There are 5 ways to turn a row about zero (a turn may also mirror it). The second row of each pair is the first, turned, with some noise. The first 35 pairs use one turn. New pairs use 2 turns, one after the other, and a turn may come again.
In the rows, zero is written as 128.
Known pairs, each followed by its turns in order:
[163 133 107  89  96  88]
[173 109 166 145  89 118]	Vosa

[128 108 166  84 139 126]
[160 159 162 156 153 130]	bil

[119 149 171  92 121 146]
[148 133 116 107 183 130]	Lobef

[141 134  97 111 147 126]
[136 108 104 110 124 105]	gar

[128  83 135  87 171 139]
[127 168 176 150 116  90]	tun

[136 175 133 175 162 132]
[133 201 114 125 144 145]	Vosa

[159 143 161 132 122 134]
[142 135  94 137 105 140]	Vosa

[ 97 103 134 145  99 108]
[ 92 137  92 147 143 131]	tun

[102 110  78 152 113 102]
[ 71 145 113 125 135 170]	tun

[136 117 148 171 159 165]
[129 123 147 139  66 114]	bil

[164 120 137 176 119  89]
[149 125 167 116  75 150]	gar

[ 92 106 151 104 114 128]
[ 87 148 145 140 150 112]	gar

[168  90 173  81 170 165]
[178 204  89 129 149 121]	Lobef

[142  86  81 146 118 160]
[123 180 117 127  83 164]	tun

[ 92  97 165 149  93 165]
[ 98  89  88  93 135 154]	Vosa

[159  96 146  76 172 169]
[118 108  85 181 136  71]	Vosa

[140  77 180  79 164 110]
[ 76 106 105 181  84  93]	Vosa

[ 95  77 120  77 178  96]
[160 104 144 200 167 154]	bil

[118 139 155  91 153 161]
[149 146 106 117 164  99]	Lobef

[166 112 154 115 135 105]
[161 147 111 145 131 166]	Lobef

[121 164  82 180 149 107]
[139 192 162 102 152 131]	Vosa

[121 138  77 160 120 136]
[179 130 120 143 119 108]	gar

[139 136  85 172  82 129]
[113  93  86  81 118  98]	bil

[ 97 107 144 161 127 175]
[ 98 163 168 133 151  96]	Lobef

[ 77 127 171 141 100 128]
[127 112  87 181 155 120]	tun

[ 78 136 132 124  92 179]
[126 155 115 181 175 129]	gar

[157  88  94 162  77 168]
[ 93 174 169  85  82 145]	Lobef

[106 120  88 127 155 136]
[132  88 120 141 116 155]	bil

[161 109 109  96 119 136]
[120 138 142 111  81 107]	tun

[156 118 103 141  79  92]
[125 109 148 113  87 181]	Lobef

[140 143 156  93  83 159]
[155 161 152  79 149 124]	bil

[128  82 133 144 153 154]
[146 183 132 147 128 133]	tun

[137 126 117 116 179  93]
[123 133 105 181 135 154]	bil

[118 118 134 169 118 162]
[163 145 155 146 152 142]	gar

[130 143  78 172  78 103]
[178 128 134 178  78 109]	gar

New pairs, each followed by its turns in order:
[144 153 123 165 138 159]
[138 124 136  88 166 119]	bil bil

[171 126 176 147 173 166]
[186 149 161 126 109 175]	gar bil

[169  91  98 140 119 145]
[131 149  92 157 174 129]	Vosa bil

[128 175  85  81 179 147]
[ 79 134 169 130 167 182]	tun gar

[102 141 161 178  96 120]
[183  84  96 123 138 143]	gar tun

[129 154  87 143  96 132]
[155 152 127  85 114 106]	gar Vosa

[146 142 134 168 175 176]
[105 178  79 120 143 164]	tun Lobef

[153 129 130 106  99  88]
[111 136  83 163 123 137]	gar tun

[125  89 117 156 134 143]
[130 117 134 102  92 109]	bil Vosa

[ 80 133  99  94 169 156]
[104 114  85 176 147 173]	gar bil

[150 127 146 155 105 105]
[166  95 128 127 127 143]	Vosa Vosa

[145 125 175  86 103 119]
[131 170 138 153 182 105]	gar gar

[110  77 143 163 166 150]
[162 193 111 133 143 155]	tun Vosa

[102 139 167 150 171 101]
[ 89 103 164  90 120 148]	Vosa bil

[172 128 109 129 156 177]
[141 173 168 114  89 114]	gar tun

[106 141 115  99 122  80]
[122 147 135 168  96  98]	gar gar

[152 101 167  93 104 119]
[115 166 152 143 171 113]	gar gar

[127 114  77 149  92 171]
[ 95  77 118 165 131  91]	Lobef tun

[123 126 103 175 110 132]
[156 133 105  86 130 117]	gar tun

[147 170 128 106 126 133]
[154 161 101 107 123 114]	Vosa Vosa

[107  76 104 132  80  97]
[122 108 160  77 104  89]	bil gar

[108 132 162 111 171 138]
[125 138  82 111 128 161]	bil Vosa

[173 172 170 127 180  76]
[175 167 100 179  86 175]	Vosa gar

[120 180 131  86 134 161]
[144 109  83 161 164 146]	bil Vosa

[ 78 114 118 167  84  95]
[142 166 142 139  74 174]	gar gar

[126 105 156  90 157 152]
[156 127 115 149 140  77]	gar Lobef

[110  81 166 119 130 145]
[152 138 101 101 155  94]	bil tun

[171 144 123  80  86  86]
[158 115  85  84  76 123]	Vosa Vosa

[180 149 142  79 178  91]
[180 115 148  62 111  87]	gar Lobef

[136 123 156 134 127 123]
[117 119 120 137 113 143]	Vosa tun

[163  93 172  99 113 150]
[166 145 171 113  77 143]	tun Vosa

[100 130  86 146  82 116]
[176 163 109 114 157 121]	Vosa Lobef

[161 133 174 109 165 172]
[ 91 127  97 131  97 192]	Lobef bil

[159  81 157  92  99 141]
[133 131  78 153 124 181]	bil Lobef

[131  78 125 126 163  86]
[114 148  99  96 106  77]	Lobef bil

[160 145 108 147 180 174]
[127  54 107  94 143 129]	gar gar

[170  98 143  97  94  87]
[186 109  73 128 135 108]	Lobef Vosa

[125 176 104 115 117 139]
[162 121 136 117 100  93]	Lobef Lobef

[ 98  92 122 171 115 158]
[160 111 123 117 123 190]	tun tun

[ 96 114 172 145 144 148]
[132 187 122 114 128 116]	tun Vosa

[128  90 147  92  77 102]
[120 121 198  99 123 149]	tun Vosa

[ 88 178 165 174 135 161]
[122 182 139  74 146  86]	Lobef gar

[177 125  89 126 145  82]
[ 97 137 134 134  69 166]	Vosa gar

[104 143 145  97  77  86]
[167 136 164  94 107  84]	Vosa bil

[129  87  84 104 118 100]
[121 182 155  91 125 144]	bil tun

[131  78 151 117 113 152]
[ 96  88 133 134 119 159]	tun Lobef

[147  84 141  84 170 130]
[139  89 121 147 171 171]	tun Lobef

[ 77 176 126 149 123  82]
[138 117 166 151 152  59]	bil Lobef

